The rows are grouped in 4 ways, from coarse to fine. Each group lies inside one group of the grouping before and may be the whole of it. The rows also spread widely along 17 directions, which tell nothing about the answers.
Known rows, each followed by its group in each grouping:
[ 10 -23 -17   6 -18  18  24   2 -38  42  17 -21 -34  23   6   5 -17 -10
   9   5  28   0   3  25  22 -12  11   1  -1  -9  39 -17   8 -10  11  -5
  -5  38] -> Q_940 domur Lelu Q_13
[ 11 -11 -10 -14  14   6 -20  13 -23 -35  26 -10 -47 -19 -31  12 -12   0
  -1 -15   5  -5  28  -2 -18  22   8 -28   2  -8  31  -7  26  -1   8  10
  -9   0] -> Q_940 dubig tuma Q_66
[-18 -24   0 -12  -3  -8 -22   8  11   9 -14  -1   4 -45 -26   1 -30 -30
  30  13 -14 -22  46  -8  41   5  25 -17   9 -22  -8  -9   9  15 -18   3
  12   4] -> Q_980 tapep nere Q_410
[  7  28 -32  19   3   8 -17  -3 -11  16 -30   6  -1 -10 -11  -2  28  25
 -21  13 -24  -6  -5  -3  27  23  10 -11  27   9 -24 -24   0   3  33   9
   0  -5] -> Q_980 tapep nere Q_252
[-30  15  24  12   6   2   6 -16 -40 -36 -20  -8  18 -62  45  -1  21 -19
  13  -3  27   8  22 -23 -17  38 -33 -12 -39 -23  14 -18 -20  -6  68   2
  -8  26] -> Q_980 fibi pako Q_130
[ 25 -17  12  15  -2 -16  43  19   2 -19   4  14 -12  -9  23 -15  31  29
   0 -18   8   7 -30   8 -23  -4  -2   2  10   4  -4   1  11 -12  12 -17
 -32  14] -> Q_940 domur vukil Q_104
[ 12 -15 -22 -28  22  25 -13  17 -19  25  21   0  15   8  18   0  20  -8
  13  18 -15  -2   4  -4  60  -4   6   6 -23   9 -36 -11  10  19  14  27
  -6  16] -> Q_980 vori Redu Q_331
[ -1  22   0   4  11   3 -16   3 -36  -2   9 -13  -4   0  -4  29   5  -5
  10  40 -16   0  12 -21 -15  20   5  -1 -16 -20  10  23  17   4  24  36
  -2   3] -> Q_980 vori Febed Q_922
[-10  -2  -2 -22  -3 -23 -29   4   7  -9 -31 -17 -11 -17 -35  23   3 -10
  -8  -9 -18 -20  24 -13   0   1  -8 -15  -5   9 -15  14  22  22 -22   8
   9 -17] -> Q_980 fibi rif Q_260
[ 41 -12  -7 -11  27  -5   7  34   7 -11  17  17   8 -11  14 -12  11   6
   1 -12  -4 -13  -2  -5  29 -14  21   6  -5  -1 -23  24  24 -13 -14   0
 -19  -3] -> Q_940 domur vukil Q_505
[ -6  -3  -4  18  -3   1  22  -9   7  62  -8 -22   7  21   0  33 -13 -14
   2  39 -28 -16   3  -1  10  -3  23  14  25  14  -5  12  21  13 -15 -27
 -18   0] -> Q_940 dubig finu Q_283
[ 26   9   5   8   6   7  20  12  -3  19  22  -5  15  29  18  13 -23 -13
 -15  -3 -22 -27   6  20 -11 -21  11   1  -2  12  -9  18  20   3  -4 -15
  -4  17] -> Q_980 Bifu Numim Q_387
[ 14  -7 -27 -11  13 -27 -25  11  19   6 -14   6 -26  12 -39   0   5  16
  -5 -21  -1   7   0 -14   0  19   8   2   7  17  20  24   9  -6 -15   9
   2 -20] -> Q_980 tapep vak Q_425
[  0 -13   7   2  -3  -5  42  17  -4 -12 -29 -11 -12 -32  13  13  17  -4
   7 -23  14 -23  19 -24   8  -4   7   9   8 -24  -4  13  21 -30 -17 -28
 -34  -4] -> Q_980 tapep vak Q_350
[ 18   9  17  10   5  -8 -18   7 -17  -5  12   6   4 -24 -10  -5 -10   2
 -29  41 -19 -22  -3  19   6 -16  18 -13   4 -15 -38   7  19  21  14  10
   9  12] -> Q_940 domur Lelu Q_7
[  0  -8  17   2 -13 -10  19  16   1  -5 -18  -6   4 -10   3   1   0  -6
 -13  -5  -9 -27  10  11   0 -22   1  -3   2   4 -22   0  17  15 -13 -15
  -3   6] -> Q_980 tapep nafu Q_438
[-18 -25   2   2 -16 -16   7  -4   0 -22 -20  -1  -5 -26  -1   8   7   5
 -13 -16  22  -2 -23  14 -20  -2  -3 -12   2  -7 -21  -5   5   1  10 -46
  -3   9] -> Q_940 domur kipev Q_93
[ 19 -13   7  -8  -1 -20 -11   3  -5  28  -7  -3 -17 -15 -12  -7  31  23
   5  38 -23   7  -6  -9  21  -2  -3  -1  13  15 -16  -4  13  26   6  43
  -4  11] -> Q_980 fibi rif Q_60
[  3  14 -12  31  -8  14  23  20 -20  20 -28   5  23 -10  28   7  18  20
   4  42  -5 -14  -3  -7  33  -3  26  18  20  14  -8   1   8  -9   9  -2
  -7   4] -> Q_980 tapep nere Q_410
[  4  20  10  19  27  -4 -11 -15 -12  18  14  -5  -5   7 -17  23 -21  -3
 -28  46 -16  -5   6 -11 -26  23  18   6  11  -3   6  28  12   1  21  -1
 -16  -6] -> Q_980 vori Febed Q_922
[  8  14  -9  -1   9   8   2   7 -17  -9  -5  -2  11  -1  22 -12   6 -19
   7 -35  12 -14  22  -1  11  12 -14 -11 -27 -15   7   2  -9 -16  22   0
   2  11] -> Q_980 fibi rif Q_260
[ 50  30 -11  35  17 -25  -1  16   2  -6  19  42  -6  -7 -10 -37 -23  22
 -26 -22 -19  13 -15  25  -1  17  22  -1  12   7  33 -18  -1   0  48  18
 -10  30] -> Q_940 domur vukil Q_505
[ 19   6  -1  17 -32 -31  23  -1   7   6   1 -10 -15  12   1  30  -5   8
  27 -33 -45   7 -19  16 -60  -1  -1 -21   9 -10  24  -2  24   2  10   9
   1  39] -> Q_980 tapep vak Q_425
[-24 -13 -11 -21  -4  31  11  29 -14 -21 -11 -18   3  49   9   6  39 -14
   3 -18  24 -31   2   8   5 -11 -19  -4 -34 -15 -47  27   4  -5 -19 -27
   3 -32] -> Q_980 tapep vak Q_350
[  8 -15  -5  15   4  13 -13 -15 -10  25  18  -4 -13   4  -2 -15 -13   8
 -17  27   9  -5   3  26  -5  11   9 -25  30  24   6 -18  -3   7  16 -19
  10  11] -> Q_940 dubig finu Q_283
[ 26 -10 -13   0  13  -4 -17 -11 -12  10  17   5   5 -16  10   1 -11   3
 -23   1  11  -2 -20  15   8  -8  16 -11   1  -7 -19   6   8 -13  21 -22
   7  24] -> Q_940 domur kipev Q_93
[ 27  15  20  10  20   1  42  10  -9  22  -9  -1  10   2  34 -21  36  -8
 -11   3 -15 -17  11 -18  32  -9  -9  23  -6  -9 -28   7   7  -2  12  13
 -41   4] -> Q_980 vori Febed Q_922
[  0 -13  -2 -21  39  -7 -67  -5  -3  -8  15  22   3 -26 -39 -33 -17 -16
 -19  22  24  -6  12  -3  36  20  16 -14 -16 -41 -34  24 -16   0  17   5
  24 -13] -> Q_980 tapep nere Q_410
[ 28  16  -9  10  15   8 -17  -2 -11  -6  14   5 -10 -32  -5  -3  17  16
  11  15 -34 -11  10  -9   2  24  18 -35  28 -43 -30  -5  14 -17  28  22
  -5   8] -> Q_980 tapep vak Q_425
[ -1  -3  -5   6  10 -17  -6  -6  -9  22  -4 -11 -11  15  -6   7  -4  -6
  -4  12  20  10   1 -11  -9  16   0  14 -11  14  41  28   1  -1   4  -2
   0  -4] -> Q_940 dubig finu Q_283
[  4   8   6  26   6   7   3 -12 -15   6 -16 -11   9 -30  26   1   7   9
 -20  30   7 -13  14  -5  -5  12   3 -10  24  35   7  -3   5  -2  14 -19
  -2  -2] -> Q_940 dubig tuma Q_66
[ 24   7  27   0  16 -31  -4 -23   1  19  16 -22  -6   8  11   4 -15 -35
  -5 -15 -13   0  17  -4 -34   1 -22 -10 -32  -1  28  28   9  10   9  15
   2  17] -> Q_940 domur Lelu Q_7
[ 13  31  24  31  41  27  38  15 -22   1  14   2  46 -29  67  21 -11  -9
 -32  43 -16 -18  24 -14  12   1  16  30 -13  61   2  -7  20  14  37 -16
 -44  14] -> Q_940 domur Lelu Q_13
[-19 -18  40  13  -6 -15  26  -5  -9   1 -21  10  19 -30  25 -47   5 -19
 -38   1  35  -9  -4  27  24 -18 -22  12 -19   5 -27 -26 -22  31  32 -35
  -8  25] -> Q_940 dubig finu Q_283
[ 18  20  23  12   7 -27 -18 -28   4  30  -7 -20 -20 -14 -24   4 -31 -20
 -28  11 -43 -17  45  -3 -21   8  -7 -23  21  21  22  -7  17  30   2  26
   3   9] -> Q_980 vori Febed Q_922
[ -3  24   0   8  16 -14   9   9  -6 -31 -32   7  28  -5  24  -7  41  -4
 -24 -27  16 -11 -18 -15  -4   9 -16  13 -30 -18 -33  34  -4 -13  20 -28
 -13 -20] -> Q_940 dubig finu Q_283
[ -4  13   6  11  -5   5   3   3 -31  -1  27 -18  -9  43  -1  37 -24 -11
   0  17  -9  -1   0  16 -59   5  -2  -5 -20   5  34  20  16  11  18   8
   6  18] -> Q_980 vori Febed Q_922
[  2 -24   2 -16  -6 -22   1  10   6 -29 -20   1  16 -17  26  -4  32   1
  18 -39  19  -1 -14  -7 -15  -8 -18 -10 -24  -4 -19  24   1 -14  -8 -16
  12   3] -> Q_980 tapep nere Q_410

New rows, each followed by its group in each grouping:
[ 27 -25  35  -8  18 -32  14  12  25  -3  14  12  20 -23  23 -23 -15 -20
  13 -15  -7 -13  19  -6  -5 -16   1  -1  -8   4  -6  28   9   1 -20  -3
  -9  14] -> Q_980 vori Febed Q_922
[ 30  -4 -31 -22   7  -1 -14  18 -18  16  22 -12 -11  36 -15  40  18  12
  -9   7 -26   0 -37   5  10 -20  18  10 -14  -2 -30  29  41  10  -6  12
  -4   4] -> Q_940 dubig tuma Q_66
[-23 -25  -9  13 -20 -12  15   6  19  12 -23  -1 -51   2 -55 -13 -27  -3
  14 -24   9  -7  30  10  -4  33   9 -16  40  -6  43 -26  -5  -1  -9 -22
 -15  -6] -> Q_980 fibi pako Q_130
[-17  18  17   1 -16 -38   3 -15 -11  11 -45 -38  30   4  24  46  16 -30
  -4   4  -4 -12  -8 -20 -31 -19 -24  15 -43   1  -3  59  20  13 -16 -10
  16  -5] -> Q_940 dubig finu Q_283
[-13   1  23   5  36  17  30 -18   7   8  19   5   0  -8   0 -23  20 -36
  14  -5  -8 -11  17 -18  14  45  -5  -7  -4 -91 -52  -2 -19 -17  47 -28
 -54  -4] -> Q_980 Bifu Numim Q_387
[ 28  -8 -27  -6   5 -39 -12 -15   8  39   6  -5 -50   7 -55  17 -18  -3
  -3 -27 -18  17 -14  -5   7  13  21   1  11 -38  24   6  21  -8   8   9
 -18  18] -> Q_940 domur kipev Q_93
[-41 -12  24 -13  -3 -15 -33 -10   2 -33 -15 -19  18  -3   5  28  32   3
   2  29  -4   6 -11  -8 -66  16 -35 -23 -28  37 -26  23   2  41   6  -4
  27 -20] -> Q_980 tapep nafu Q_438
[ -3 -27  27 -14  29  16 -19   2  11 -16  16   9   2 -18   4 -55  37  -7
   9  22   5 -17  28  -2  17  21 -19 -35   1 -15 -61  -6 -19  14  10   5
   2 -23] -> Q_980 tapep vak Q_350
[ 35  25  -5  11  34 -19  -3  17  30  29  -6  15  35  12  18 -23   5 -11
   4   2 -36  -9  17 -18  35   8   8  16 -10  38   0  26   2  14  -6  24
  -6 -15] -> Q_940 domur Lelu Q_13
[ 28  27  13  17  16 -17  29   1  -9 -22 -17  12   6 -30  28  -9  41  16
 -27 -26 -14  -4 -15 -17 -12   8 -10   6   1 -16 -29   1   9 -16  38  -3
 -39  11] -> Q_980 vori Febed Q_922
[ 13 -19  10   6  -3  -8  10   2  -6  25   8   2 -17 -27  -4 -15 -17  -3
   9  12  -6  -1  19   6  20   1  15  -7  17  -6  17 -26   5   9  13  12
  -8  33] -> Q_980 tapep nafu Q_438
[ 12   3  30  18  11  -1  13 -14   5  -9  10  -5  18  -6  31  -4   3  -9
  -8  -4  -6 -22   4   7 -47   3  -9 -26   5 -10 -25  22  -1 -14  11 -33
  -1   2] -> Q_980 tapep nere Q_252
[-19  10  -7   8   7  -6 -21  -2 -20  -4 -23  11  18 -53  -7  11 -30  -6
 -34  20  14  -7  13  -3  27  11  20  10  -4  10   2 -14   0  11  34 -16
   4  17] -> Q_980 Bifu Numim Q_387
[ -5  16  -2   1  16   3 -22  16 -20 -12 -14   6  11  -6  -6 -14   6  -9
 -12  25  10 -19  23 -12  24  10   3   2 -15 -10 -13  22  -2   3   6  17
   8 -19] -> Q_980 vori Febed Q_922
[  6 -24   0 -13 -19 -23  10   0 -17  -5 -11 -15 -54  12 -33  -5   3  -3
 -39 -43  31  -5 -14  25  -7 -21 -16  -4 -10 -19   3  -6  14   4   0 -19
  -8  12] -> Q_940 domur kipev Q_93
[ 13   0  -6   9 -18 -10  -8 -30  -2   9  -7 -32 -26 -27  -2  24   6  -4
  21 -13 -32 -11  16   0 -39  17  -6 -56  28 -19   5 -13  22  -8   5   2
   8  16] -> Q_940 domur Lelu Q_7
[ -1  46   2  17  16 -10  -6  21 -13 -26  -9  19  14  19 -17  -3 -21 -11
 -55 -14 -14 -16   4  16  -9   6   0  17 -27  12   0   6   2  26  34   2
  -7  -3] -> Q_980 vori Febed Q_922
[-10  -3  -1  11   1  -2   8  11   7 -26 -15   6 -23 -19 -24  -6  -9   1
  -6 -26   2 -16  25   2 -14  25   8 -19  22  -8  11 -15   3  -7   6 -23
 -15  -9] -> Q_980 tapep nere Q_410
[  8  11   0   9  19  12   6  14  18 -19   9  10  20  42  19 -16  39   7
  11 -14 -20 -10 -10   4 -32  22 -15 -18  -6   6 -35  22  -8  -3  10 -10
  -3 -27] -> Q_980 tapep nere Q_410
[ 35   4   6  -6  14  10  13   1  -5  13  35 -24 -24  15   6  10   8 -15
  11 -17 -49 -17  29   2 -15   4  -8 -29   6  -2  -2 -13  32  16   3  21
 -21  12] -> Q_940 dubig finu Q_283
[-19  20  27  16   6   9 -18 -10 -49  -2  12 -11 -18  17 -25  -3 -12 -12
 -35  53  22 -11   7  15 -24  16 -10  -6 -19 -35  -1  18  -9  13  42   9
   8   1] -> Q_980 fibi pako Q_130
[ 22   0   6   2   9   2  -5 -35 -11  45   0 -14 -23  -7  -7 -19  -8 -13
 -52 -14  -8 -14  15  21  21  -2 -15 -21  16   6 -21 -39  -3  13  33 -10
  -9  28] -> Q_980 fibi pako Q_130
[ 14 -41  -2 -12  20  19   0   3   0   6  33  10 -10 -46  11 -26 -10 -10
  39  -7   5  -2  34  -2  33  24  14 -31  17 -21  -4 -35  -5 -15  21  -2
 -16  30] -> Q_980 fibi pako Q_130
[  8   3 -17   1   5  -3  -2  15  -7  -4  17  -2 -18  26 -19  17  -4   0
   8  -7 -13   2  -8   7 -14  12  10  -4 -10 -12  11  11  17   4  11   6
  -8   2] -> Q_940 domur kipev Q_93
[ 14  20   3   5   7 -21   8  12 -44 -19 -24 -13  -8 -44  10  32   5   2
 -28   4  19  -7   6 -30   3 -10   9  26 -20  -8  27  28  34 -14   9   7
 -18  10] -> Q_940 dubig finu Q_283
[ 20 -12 -10  19   9 -11  11   2  33  27 -10  20  -9 -12 -15 -33 -11  10
   0 -13 -10 -10  15   2  23  19  25 -10  48   5   4 -14  -7 -14  -4 -21
 -15  -1] -> Q_980 tapep nafu Q_438
[-10  10 -19   9  -6 -11 -21  -7  -4  -5 -21 -10 -23 -33 -31  32   2  10
  23   8 -30   2  16 -23 -18  39  16 -26  27 -19  17  -8  18  -4  13  14
  -1  -2] -> Q_980 tapep nere Q_410
[ 16   2 -22  -1   0  -2 -22  28  -1 -29   7  20  20 -34   0  22   1  28
  10  14 -43 -10 -14   5  -4   2  34 -22  21  11 -37  -6  31   9   7   9
   7  14] -> Q_980 vori Redu Q_331
[ 33  10   4   7  20   6 -14  -9 -13  26  14  -2   8   1  22 -34  20  -6
  -7  24  -8  -9   8   4  28   2  -7 -16  -5  -3 -23   3  -6   6  23  25
   8   8] -> Q_940 domur Lelu Q_13
[ 19  -2  11  11   6 -21   7  16 -14 -25  30  17  -1  -2  12 -16  -6   1
  16 -13  10  17 -16  12 -29  12   1  -1 -25 -15  31  13  -1   0  33  12
  -2  28] -> Q_940 dubig tuma Q_66
[-15  -7  -5 -13  -3  -6 -22  16 -11 -46 -25  -5  11 -14   4  17  24   8
  -6  -9  22 -14  -7  -7 -24  -1  -8 -13 -20   5 -23  32  10  -7  -9 -18
  21 -20] -> Q_980 tapep nere Q_410
[ -6   4  23  -6  30  -8   2 -11   5  -8  -5  -6  -6 -31  -2   2   9 -18
 -18  -6 -22  -5  32 -23  -5  25 -16  -4  -6  11 -11 -17   8  23  25   4
 -35  -2] -> Q_980 vori Febed Q_922
[ 18  11 -14  17 -14 -17  -6   7 -10  -2 -16  -3 -15   1  -5   3   1  19
 -18  -6  -4  -3  -9  15 -18  -2   2 -13  10  28  21  -1  14   5   6   4
  13   8] -> Q_940 domur Lelu Q_13
[ 18 -39 -34 -33   4 -15 -29  11  15 -14  -4   7 -16 -21 -11  -1  35  27
   2 -33  -1  14 -29   3  15   1  -2 -22   2  26 -34 -15  15   8  -1  -3
   4   4] -> Q_940 domur Lelu Q_13
[-25 -12  11  -4  32  -1 -47 -29  29 -22   3  11  -3 -31 -33 -33  15 -10
   6  13 -10  -7  24 -11 -19  62 -10 -55  23 -35 -51  -4 -25   6  25 -15
   3 -34] -> Q_980 vori Febed Q_922
[-11 -20  19  -5   2   5  11  -7 -21  -5 -18 -16  -9 -36  18 -10  43   4
 -18  19  16  -5   4  -7  17   1 -21  -4  -2  13 -31 -22   5  20  19 -10
 -18   1] -> Q_940 dubig tuma Q_66
[-22  -1  -6   2 -12 -15   5  10  -5 -21 -10   2 -20  31 -25 -12  24  -6
   5 -32   9  12 -22  16 -21  23 -22  -2 -27 -25   3  -1 -10  18  28  -5
  -6  -4] -> Q_940 dubig tuma Q_66
[ 10   0  36   7   9 -22   4 -28   7  22  -1 -18   0 -43  15  16   1  -8
  -4  23 -40  -1  22 -15 -24   7 -10 -15  12  24  -2 -12  18  27  17  14
 -12  23] -> Q_980 tapep vak Q_425
[ 11  13 -33 -13   6  -4 -23  30 -19   7   9  12   9  54 -20   9  10   1
  -2  -3 -10   4 -34  13  22  -9  10  19 -42 -20 -21  32   7  10  14  24
  16   2] -> Q_980 tapep nere Q_252
[ -7  27 -12   8  15  25 -22 -11 -27   5 -24 -14  -8  -6 -14  -1   4  -8
 -53  14  12 -35  30  -1  25  11   1 -11   7  -8 -25  -1   1  -7  16 -16
   3 -22] -> Q_980 tapep vak Q_425
[ 10  -6 -14  -5   3   7  -6 -11  -4   9 -21  -6  26 -34  49  -2  32   8
  -1 -18  -7   0   3  -3  17   5 -22 -21  -1  51 -23 -34  -3   7  27  -5
   7  23] -> Q_980 fibi pako Q_130
[ 28  32  21  16  30  14  30  22 -27 -33   7   8  17 -36  34   5  -2  -3
 -40 -12  -9 -33  20  -6   2  -5   9   6  -7  -7 -23   1  22 -15  32 -15
 -40  14] -> Q_980 fibi pako Q_130
[-14  -2   4  17  -8   7  -9  -3 -38  -2  -2  -6  14 -37  22  20 -30   0
  -8  36  25  -2  11   8 -10   3  16  -4  -5  19  32  -8   2   1  28 -11
  19  32] -> Q_980 tapep nafu Q_438
[ 15  10 -14  -9  -2 -33 -11  -9   1  15 -33 -21 -36  -9 -33  20  30   7
  10 -17 -23   0   8 -34  -4  21  -8  -9  10 -24   8  21  20 -12  -6  28
 -13 -11] -> Q_980 fibi rif Q_60
[ 26 -17   6  24 -12 -26  16   4  12  13  17  14 -28 -29 -19  -4 -22  21
  17  12 -32  10  -7  18 -15   9  30 -18  45  -6  22 -25  21   8  13   7
 -17  35] -> Q_940 domur vukil Q_505
[  7 -22 -48 -32  19  12 -45 -23 -22   8   3 -10 -19  -3  -4   4   6  -4
 -22 -44  46  10  -7   3  20  14  -8 -19 -23  -4  -1  -4  -9 -30  26 -22
  19  13] -> Q_980 tapep vak Q_425
[-14  13 -20  17 -15  -6 -42 -13 -20  13  -6  -9 -14  19 -45  10 -17  -2
  -8  35   1 -11  -9  20 -17  18  17 -26  14 -39  -3  23   1   2  10  -6
  35  -9] -> Q_940 dubig finu Q_283
[ 55  24 -25 -21  23 -38 -60 -18   1  28   1  -1  -9  11 -31 -15 -22 -22
 -38 -46 -20 -11  13   2  21  -9  -3 -16 -19 -16  -1  29   9  -4   0  35
  32  11] -> Q_980 vori Febed Q_922
[-22  16  10  23  -6 -11  14 -11 -12  30 -35 -28  11 -10  23  21 -11 -27
   9  25   3  -4  39 -21   0  14 -11  13 -15  39  57   6   2  17   3   5
  -1   0] -> Q_940 domur vukil Q_104
[ 10 -13 -15 -27  13  -4  -9   6  -7  -5  10  -7 -12   3  -3  13  17  -7
   4 -35  -5   5  -4  -7   3   5  -7  -6 -26 -13 -11   1  13   0  13   5
  -9  11] -> Q_980 tapep nafu Q_438
[  8  -5  28  -2  34 -12  -9  30  -2 -26  17  34  20  -4  15 -55  38  10
  14  36  10  12  -3 -15  12  20 -12  12 -28   2 -19  25 -19  18  23  42
  -5 -12] -> Q_980 vori Redu Q_331
[ -7   4   5  13  25   2  12  -7   8 -14   6   7  12  24  15 -19  21 -16
  -1 -21  23  -2 -12  -1 -24  31 -15  -5 -21 -32 -18  29 -21 -22  27 -39
 -16 -20] -> Q_940 domur kipev Q_93
[ 19 -23  -4 -17  20 -16  -7  13  -8   6  17  -4 -19  -1 -13  26  -8   8
 -23  13  10   7 -17  -6   1 -12  18  20 -11  21   6  27  31   4  -7  -5
 -17   5] -> Q_940 domur Lelu Q_13
[ -6  13   4   9  34  -1  24  30  -3 -47   4  33  -8  -8 -10 -12  33  17
 -12 -15   5  10 -18 -18  -6  39   5  23 -16 -37 -20   6  -3 -12  49 -10
 -54 -14] -> Q_980 tapep vak Q_425
[-13   1  -5  14  -5  20   2  20 -19  -7 -14   1  -9   4  -5 -13   5  11
  -8  26   9 -18  22   9   7  12   3  -8  17  26   6 -16   0  12   5   2
   0 -11] -> Q_980 vori Febed Q_922
[-19 -21 -21   1   5   9  -3  25  -1 -30   5  17   5   2   1  -6   6   7
  23  -6  27   7 -10   7  -2  25  10  -7 -11   0   5   1  -8  -7  15 -23
   0  -7] -> Q_940 domur kipev Q_93
[  8   0   1   3   9 -11 -10  11  10 -16   7   5  14 -26   6   4  -1  -9
  30   2 -25  -8  11  -7  -7  16  11 -22  -4 -14  -9  10  12   3   5   8
   2   3] -> Q_940 domur Lelu Q_7
[ 12 -30   7 -23  17  21  -4   8 -16  14  57 -12 -12  48  13  -9  17 -15
  43  15   7   7   3   7 -10   7 -13 -15 -33 -26  -4  25  -2  -1   8  25
   6  10] -> Q_980 tapep vak Q_425
